The rows are grouped in 4 ways, from coarse to fine. Each group lies inside one group of the grouping before and may be the whole of it. The rows also spread widely along 13 directions, which tell nothing about the answers.
Known rows, each followed by its group in each grouping:
[-12 -20 -11  17   0 -12 -16 -13 -12   3 -12  -2   6  -4  -4   2   7  13
 -48  20  26 -10  -7 -18  -2 -14  17  10  36  18   4   4]
Neb K_360 K_617 toda
[  7   6  -2   4   6 -14  -7 -16  -3  13   3 -13   6  -4  16   7  -7   2
   1   8  13 -29   8   8  -4  18   9  18 -12  -2 -25  -7]
seb K_786 K_642 Pupi
[  3 -21   4  17   0 -15  -2  13 -11  13  -6  -8  33   5  11   1  24  28
 -14  -5  12   0  21   6  12   8  13  10  -4 -39  10  -5]
seb K_179 K_885 Roke
[-10  32   2   4  34  15  -4   7  20  14 -18  19 -31  -3  11  -2  17 -19
 -21   5  -2  26 -28   7  25  18   6 -28  23  44  14   6]
tipo K_957 K_843 fedup
[  9  -8  -3  -8  22  -5   7 -38   7  18   5   1 -21 -27   1 -17  -3  10
   0   6  -2  -2  10  19 -17  21   1  -3   3 -12 -27 -24]
seb K_179 K_164 Zet
[-32  24   7  14  13  19 -14  18 -11  12  -3  28 -13  14  -3  -6  10 -13
 -16 -17   4  26 -12  11  27  16   3 -12 -10  28   0  16]
tipo K_246 K_737 Bovas
[  1  17  -8  -7  -1   0 -10   0   6 -13  -7  -3 -13 -25 -13 -12   9  -9
   0   4  -1  -2   7  22  -9 -17 -13   0  16  11  26  -4]
tipo K_957 K_990 sofip
[-29 -17  -8   9 -34  24   6  11 -20   2  10  15   9  42 -27  -3 -26  -5
 -37  10  16   8 -23  -4 -24   4   8  -9  -3  12  -3  20]
Neb K_620 K_284 fav
[ -9  18  16   3 -30  24   5  17   3  28  11  17  -8  -6   4  29  10 -20
 -24   7   8   5 -12  20 -13  29  45  -1  17   1  39  -4]
tipo K_957 K_867 mume
[  6   6  10  -9 -28   3  -7   3   2  -1  19   4 -15 -47   2  20  18 -13
  -9  -1  -5  -8  11  17 -22  -1  29  18  17  -6  37 -11]
tipo K_957 K_843 Nunon
[ -6  -1   3  14  22 -15  -8   2  -7  10   3   3  18 -13  -4 -36   2  10
  -2  -9  -2  14  10  20  19  -5 -11  -4  16  -9   2 -18]
seb K_403 K_304 poror
[ -6  11 -16 -32   7   3 -28  17 -34 -19  14  -3  15  16  15 -11 -14  -5
 -12  -6  -9 -27  18  26   1  -7 -14 -16 -10   8  -7  40]
Neb K_620 K_284 lokag
[ -4   4   7  10 -20  11  20  14  11  -2  12   2  24  14 -12 -15 -17 -15
   2   0   7  15 -32   0  -5   7  15  -3  37  -7   9 -10]
Neb K_620 K_74 Ribaz
[ 26 -13 -23  -7  -4 -28   9   3  15 -23 -13 -12  -9 -17   0  -8   4   8
   7  13 -11  -3 -13   0  -8 -11 -29  13 -26   2  26 -11]
Neb K_360 K_617 Gusor
[  0   4  -3  -5 -19  15  24  15  14   4   1  -6  23  31   0  -6 -22 -12
  18  10   6   0 -35   8 -12  25  -2  -6  -3 -13  -8   4]
tipo K_957 K_867 pogi
[  5  -2   0 -17  30  15   1  -7   0  15   4   6  -4   1  24  -4  19  11
 -16  -7  -9   5  -1   9  10  32  17 -25  12 -15 -12  11]
Neb K_620 K_74 Ribaz
[ -9  22   4  -2  14  15  -3  25   5  -9  -4   7   2  18   1 -13  -4 -20
   0  -7  -5  16 -15   8  23   0 -11 -31   7  29   6  18]
tipo K_957 K_867 mume
[ 10 -17 -12  -7 -26 -20   5  18   5  -2  23  -4  13 -11  28   8 -17 -10
   7  12 -10 -13 -35 -14  -6  11  -2  26 -24   2  -1  -1]
tipo K_957 K_843 fedup
[ -7   9   3  -2   6  20   2 -16  17 -18   3   5 -32  -9 -14  -1  -5 -23
   1  -2  -1  10 -17 -14  -9  -3  -1 -15   8  38 -21   9]
tipo K_957 K_843 fedup
[  1  15  -8   5   5 -17  -1 -12   4   3   7   5  -7 -25 -16 -34 -19  -6
   9   5   1   4  -6  27  -3  -5 -17   9  19   9   9 -33]
Neb K_360 K_617 toda
[-17  11  -7 -13 -18  12 -15  10 -25 -15  14  -1  20  29  -1   5 -23 -12
 -10  -1  13 -24  -3   8 -11   1   4   1  -1  11 -12  34]
Neb K_360 K_617 Gusor
[-23  11 -24  -7  -9  12   2  -9   1   9  -9   7  -8  22   2  -5 -10  -7
   8   8  15  -2 -37   3 -17  33 -12  21 -31   6 -31  16]
tipo K_246 K_737 Bovas
[  3 -11  -3 -18  -1 -13 -19  18 -26 -14  31  12  -8 -26   6 -10  -6  -3
  -5 -17 -33   0  20  19   1 -13 -20  -4 -48   9  14  12]
seb K_403 K_304 poror
[ -4  -6  14  33   2  14  22 -28  24  -3 -15  -3 -22  11 -34   7   1  -5
  -2   0  24  19  -5 -20 -11   4  12  -7   4  16 -29 -13]
seb K_179 K_164 Zet
[  7  -3  -7 -16  -2   0  13  10   7  -6  11  -8  24   3   0 -34 -22  -3
  27   1 -11   1 -14  20  -5   6 -23 -10   4 -20  -6  -7]
tipo K_957 K_867 pogi
[ 22 -38  22  29   9  -9  19   3  18 -26   4  -3  -5 -11 -21  -6  12  13
  -7 -13 -11  29   3 -32  21 -26   1 -27   5   6   7 -19]
Neb K_360 K_617 toda
[ -6  -9   8  -7  -3  30   7 -20   3   3  -2   4  -8  -2 -11   6  11  -1
 -33   6  10   5   0   3 -31  10  35 -21  48  -7  -1   7]
seb K_179 K_164 Zet
[  2  17   4  -2  -6  13   7  28   5  -2  -1  10   1   3  -8  -8   3 -16
 -25   7  -7  17 -15  20   1  -2  13 -28  40  12  53  -1]
Neb K_620 K_74 Ribaz
[-11  18  -1  17   1  -5  -3  10   5 -16   1   8  -2 -19 -29 -38  -6 -17
  -2  -8   1  27 -11  11   9 -27 -14   1  43  23  28 -20]
Neb K_620 K_74 Ribaz
[-17  -6 -15   3  -8  -3 -17  -8 -26  -7   6  -2   5   7 -11  -6  -8   4
 -14  -2  17 -16  13   1  -8  -7  -5  16 -16   5 -19  15]
Neb K_620 K_74 Ribaz
[ -1 -30  -4  -6 -19  25   4  23  -1 -35 -12   3 -14  20 -15  22  24   4
 -30  -3  -8  14   2 -20 -12 -16  -3 -27 -36  12  23  41]
tipo K_957 K_843 Nunon
[-18  23   5  15   7  -1 -23  20 -16  10   1   9   5   2  -3  -7   3  -8
 -14  -5   9   0  16  24  25  -5  -2  -6   1  18  15   4]
tipo K_957 K_990 sofip
[  6   3  10  20 -26  -2  13  24   4 -24  -1 -15  31  29 -25  -2 -19  -9
   9   2  14  -4  -6   0   1 -17  -2  -4   9   0  17  -4]
Neb K_360 K_617 Gusor
[  2  34   1  13   4 -17  -1 -15  19  34   6  -7  -1 -16  26   9 -10 -17
  23  12  21 -21 -24   9   9  36  15  34   5   7 -25 -26]
tipo K_957 K_990 sofip

New rows, each followed by its group in each grouping:
[ -6   8   6  36  10 -31 -13 -22   2  15   9  -5 -12 -30  -6 -11 -15  -7
  17  -2  20  -7   8  -4  23  -6 -10  32 -13  28 -33 -36]
tipo K_957 K_867 mume
[ 13   3  -1 -17   2   1   6 -18   2   7  11 -19  11  15  23  17 -20  -5
  10  13   5 -37  -6   3 -18  31  14  -4 -15  -5 -43  13]
seb K_403 K_304 poror
[ 15 -21  -6  -5  18 -14   8  26   5   9   2   7  11   0  33 -11   9  13
 -15   1 -26  16 -23  -1  20  20  -6 -13 -20  -9  15   2]
seb K_786 K_642 Pupi
[ 25 -19  19  11   5  -4  17 -22  23 -12   4 -23  -1  -9   0  16 -11  -9
 -12  20   3 -14 -11 -31  -9  -8  26 -25  37  23 -20  -9]
seb K_403 K_304 poror
[  4  44  14   5   2  19   0  12   9   9 -27  -9   3  17  -1  19  24 -11
  -3   8  18 -14  15  35   5  19  24 -19  23  -3  27   3]
tipo K_246 K_737 Bovas
[ -9 -19  13  11 -13  32  14  23   0 -16  -7   9  -1  35 -21  13  16   3
 -16 -12  -2  23  -3 -13   2   4   7 -33 -28  -1   5  26]
tipo K_246 K_737 Bovas
[-22 -18  -6  31  -9   9  13 -13   5   2 -20   1   3  27 -31  -8   0  10
 -14   4  30  21 -14 -16 -14   4   0   8  -1   0 -18  -2]
seb K_179 K_885 Roke
[ -5  13   4  14  -7   8  -4  -2  -1  16 -15   9 -17 -12 -15   9  24   3
 -26   4  11   6  17  28 -13  10  18   6   4  -4  38 -12]
seb K_786 K_642 Pupi
[-26 -24   6  15 -27   6   4  21  -8  -1  24  16  26   6   2  -7  -6  -5
  -6 -15   4  23 -41 -27   4   7  12  20   3  -6 -13   7]
tipo K_246 K_737 Bovas
[ 14  11   2  -9  -8  12  10   8  10 -40  -1  -9 -12  15 -17   9  -7 -14
  16  -8  -7  -3   0   0 -10 -10 -12 -18 -25  16   5  16]
Neb K_360 K_617 Gusor
[ -8  -7   4   2 -23  -8  -9  19 -22  -8  30 -11  40  14   3  -8 -31  -7
  19  -8   7 -23   6   4   4  -5  -7  13 -19  -9 -25   9]
tipo K_957 K_867 pogi
[  1  -6   5  15  -3   7  25  10  20  15   1  12  -2  13   3  -1  -7  -7
 -10   7  -3  25 -42  -9   0  27  12  -7  -2   7   4 -10]
seb K_786 K_642 Pupi
[  7   8  10  -1 -20   7   3   4  -4  -7   7 -20  33  18   1  12  -7  -2
  12  -3  13 -29  17  13 -17   9  17   7   2 -28  -9   6]
seb K_786 K_642 Pupi
[ 12  -6  15  12  -1 -11   2   6  -5   5  23  -4   5  -2  12  12  -4  -1
   2 -10  -1 -10   9  -6  17  11  17   2 -22  -1 -15  -6]
Neb K_620 K_74 Ribaz
[ -7  12  -8  -4 -17   2  -4   3   4   1   5  -9  15   2   9   3 -14 -17
  -3  16  15 -19 -26  -2 -12   5  11  12  27  10  -5   8]
tipo K_957 K_990 sofip
[  2 -18  25  26 -30   0   4   0  -2 -24  29  -3  -8 -16 -24  21  -7 -16
 -10 -12   6   1   6 -32  -6 -25  27   6   6  20  -2  -7]
Neb K_620 K_74 Ribaz
[ 18   0  -8 -16   7   7   2 -11  14 -32 -20 -16 -24  -2  -5  18  13  -7
 -11  12  -6 -11   1  -8 -23 -13  -4 -21  -6  27   7  24]
seb K_403 K_304 poror
[ 11 -23   7  28 -25 -25   6 -15   4  16  10 -12 -10 -13   2  29 -16  -5
 -15  31  19 -28 -13 -25  -8   7  24  23 -18  21 -17 -23]
tipo K_246 K_737 Bovas
[  8 -15 -25 -11 -11 -13   9 -30  10  22 -10 -14   4 -17  11   1   0  12
 -14  36  14 -22 -24   7 -42  25  12  29  18 -20  -2 -15]
seb K_403 K_304 poror
[ -7   7 -26  -1  16 -17   2   0   8   6 -11  10  -4  -8   1 -40  -9  -1
   8   3  -3  23 -27  18   2   9 -34  15  -8   7  -1 -14]
seb K_179 K_164 Zet
[  7 -15  -6   4   3 -18  -5  12  -5  12   1   6   1 -30  -4 -22  20  20
  -8  -1 -12   9  22  29  10  -5 -15   3 -13 -24  37 -24]
tipo K_957 K_990 sofip
[  6  11 -17 -13   4 -30 -19  -2 -12   6   3 -14  19 -26  16 -25 -14  -2
   2  22   3 -35   3  29  -1  -5 -13  16  25  -1   4 -15]
tipo K_246 K_737 Bovas
[ -3   6  21  37   4  -1  11 -22  23   1  -1  -7  -7  -2 -10  14   1 -11
  13  -8  21   9 -16 -29   5   8  21  13   7  19 -36 -16]
seb K_403 K_304 poror
[ -2  31   6 -18  15  30  -5  10   2 -11  -8  -1   7  17  10   5  20 -10
 -11 -11   1  -1   2  18   3  11  19 -30  39   1   9  29]
Neb K_620 K_284 fav
[ -2  47  14   4  17   2  -5 -16   2  20  12  -3  -4   1   3  -3 -30 -27
  13   7  10 -20   3  33   2  22  12 -13  17  26 -24 -12]
seb K_403 K_304 poror
[ -1  23 -10   5  32 -19 -13 -18   5  24  -3   7 -23 -26  16 -17  -4  -9
 -15  13   4  -1 -14  16  15  13   1   5  27  32  -5 -22]
Neb K_620 K_284 lokag
[ 19   9  18  20  26 -32  -5  -3   5  15  13   1 -13 -36  18   0  10   1
  18 -18  -9   3  27  14  32  10   0  11 -31   1  -9 -32]
seb K_179 K_164 Zet
[ 16  -5  13  25  20 -16  -5  -8   1  -2 -12  -7 -26 -13 -10  13  20  10
 -10  -4   2   0  42   3  15  -9  -1 -12 -35  15   3 -12]
seb K_179 K_885 Roke
[ 25  -7  -3   5  21 -29   0  11   2   2  -5  -9   5 -15  16 -11  21  21
   5  -6 -13   0  19  16  25   2 -15   1 -25 -20  14 -18]
Neb K_620 K_284 fav
[ -6  11  -6   8  -1  -2  -4  -1   1 -12  -3  -7   6   6  -5  -4   4  -3
   9 -11  14  -1  -3  -4   3   0  -3  18  -3   1 -12   5]
Neb K_620 K_74 Ribaz
[ 17   9  17   5   7  21  22  -8  24   3  -6 -13  -7  22  -9  12  -6  -8
   9  11   7  -9   2   6  -2  18  12 -40   0   3 -16  -3]
tipo K_957 K_990 sofip
[  0  14   7   3  34  -2 -20   8 -12  -7   3   8 -19  -3  12   3  15  -3
 -16 -18 -10   5  19   4  34  -3  -2 -22 -18  31  -6  18]
Neb K_620 K_284 fav
[ -2  14   8 -13  41   2 -23 -25  -7  22  16   2 -12 -26  30  -3  11   2
  -2 -10  -1 -18  24  17  18  25  15 -11  12   2 -39   2]
tipo K_957 K_843 fedup
[-22 -25   1   5  -7  10  -6  -4  -6 -21  16  10   4 -12  -9 -15   6   0
  -3 -22   0  20 -18 -29  -2 -10  -2  11   6   1 -27  12]
tipo K_246 K_737 Bovas
[  0  -4  22  11  -4   2 -16   2 -20   5  12  -4   5  -5  10  36  29  11
 -10 -22   6 -16  44   5   6  10  31   7 -32 -17  -5  14]
seb K_403 K_304 poror
[ 27   3   0   7   8 -17   8 -20  31 -21 -14 -33   0 -20  -2  -1   7  -1
  29  10  10 -20   6  -8  -4 -12  -8   9  15  -2 -15 -19]
tipo K_957 K_843 fedup
[ 18  10  -1  11   0 -18   2   5   5 -26  -4 -11 -19   5 -17   3 -19 -13
   9   7  -2 -11   8   3   7 -19 -24 -10 -37  38   7  -5]
Neb K_360 K_617 Gusor
[ -1  -1 -15 -22   3  -5 -18 -19  -9 -13  10  -1 -24 -20  18  16  -2 -10
  -8   2  -7 -20  -7  -9 -20   5  -1  16 -28  28 -24  26]
seb K_403 K_304 poror
[  2   9  -7 -11 -15  18   8 -15   7  11 -12  -8 -11   5  -6  18  11   1
   3  10  16 -17   8  22 -30  26  11   6 -17 -17   0   3]
tipo K_957 K_867 mume
[-33  -3   3  13 -22  15  -5  -4 -13  24  16   6  31  16  -1  -2  -8   1
  -7  -4  30  -6 -11   1  -9  25  27  24  21 -23 -29   3]
tipo K_957 K_843 fedup
[ -3 -17   3  11 -27   8  11   6   8  -4   9   3  -9   4  -2  25   2  -8
  -6   2   5   4 -21 -23 -11  11  13  11 -29   9  -4   7]
tipo K_957 K_843 fedup
[-21   2  -9  -6  25  12  -3   4 -11  13   7  19  10  27   9 -29 -10   7
  -5 -14  -2  18 -20  11  19  28 -12 -15  -8  -3 -26  14]
Neb K_360 K_617 Gusor
[  7 -14   3   0  27   3   4 -14   6   3  -4   0 -10   0   4  -7  -1   3
 -24  10  -2   5  -3  -6   2   5   6 -32  17  16 -18   3]
seb K_179 K_164 Zet
[-26 -17  10   7 -21  24  -2 -26  -9   8  23  26 -35 -27 -30   6  -3 -11
 -39  -1   4  19  -7  -7 -37   1  29   0  16  23   0  -2]
seb K_403 K_304 poror
[ -2 -20   2   4   0   5  15   9  13   5   4  12   2   1  17   4  10   0
 -15  -5  -6  27 -36 -21   0  20  15   0   0  -3  -4   6]
seb K_179 K_164 Zet
[  0  30 -23  -6  17  -2  -5 -23   3  17 -24  -8 -19   7  -1  -7  -6  -5
 -14  29  20 -23  -2  27 -11  18  -4  -2  10  19  -4  -3]
Neb K_620 K_74 Ribaz
[ 27  11   5  -2  16  -2  17  -3  26  13 -19 -22   6   6  16   7  12   4
  14  15   6 -15   3  15   8  25   7 -18   3 -16  -1 -12]
tipo K_957 K_867 mume
[-24  -4   3   5  19  21  -1 -25   5   2   9  15 -24  -5 -11 -16  -3  -6
   2 -18   5  24 -14 -14   4  11  -5  -9  -2  22 -47   6]
tipo K_957 K_867 mume
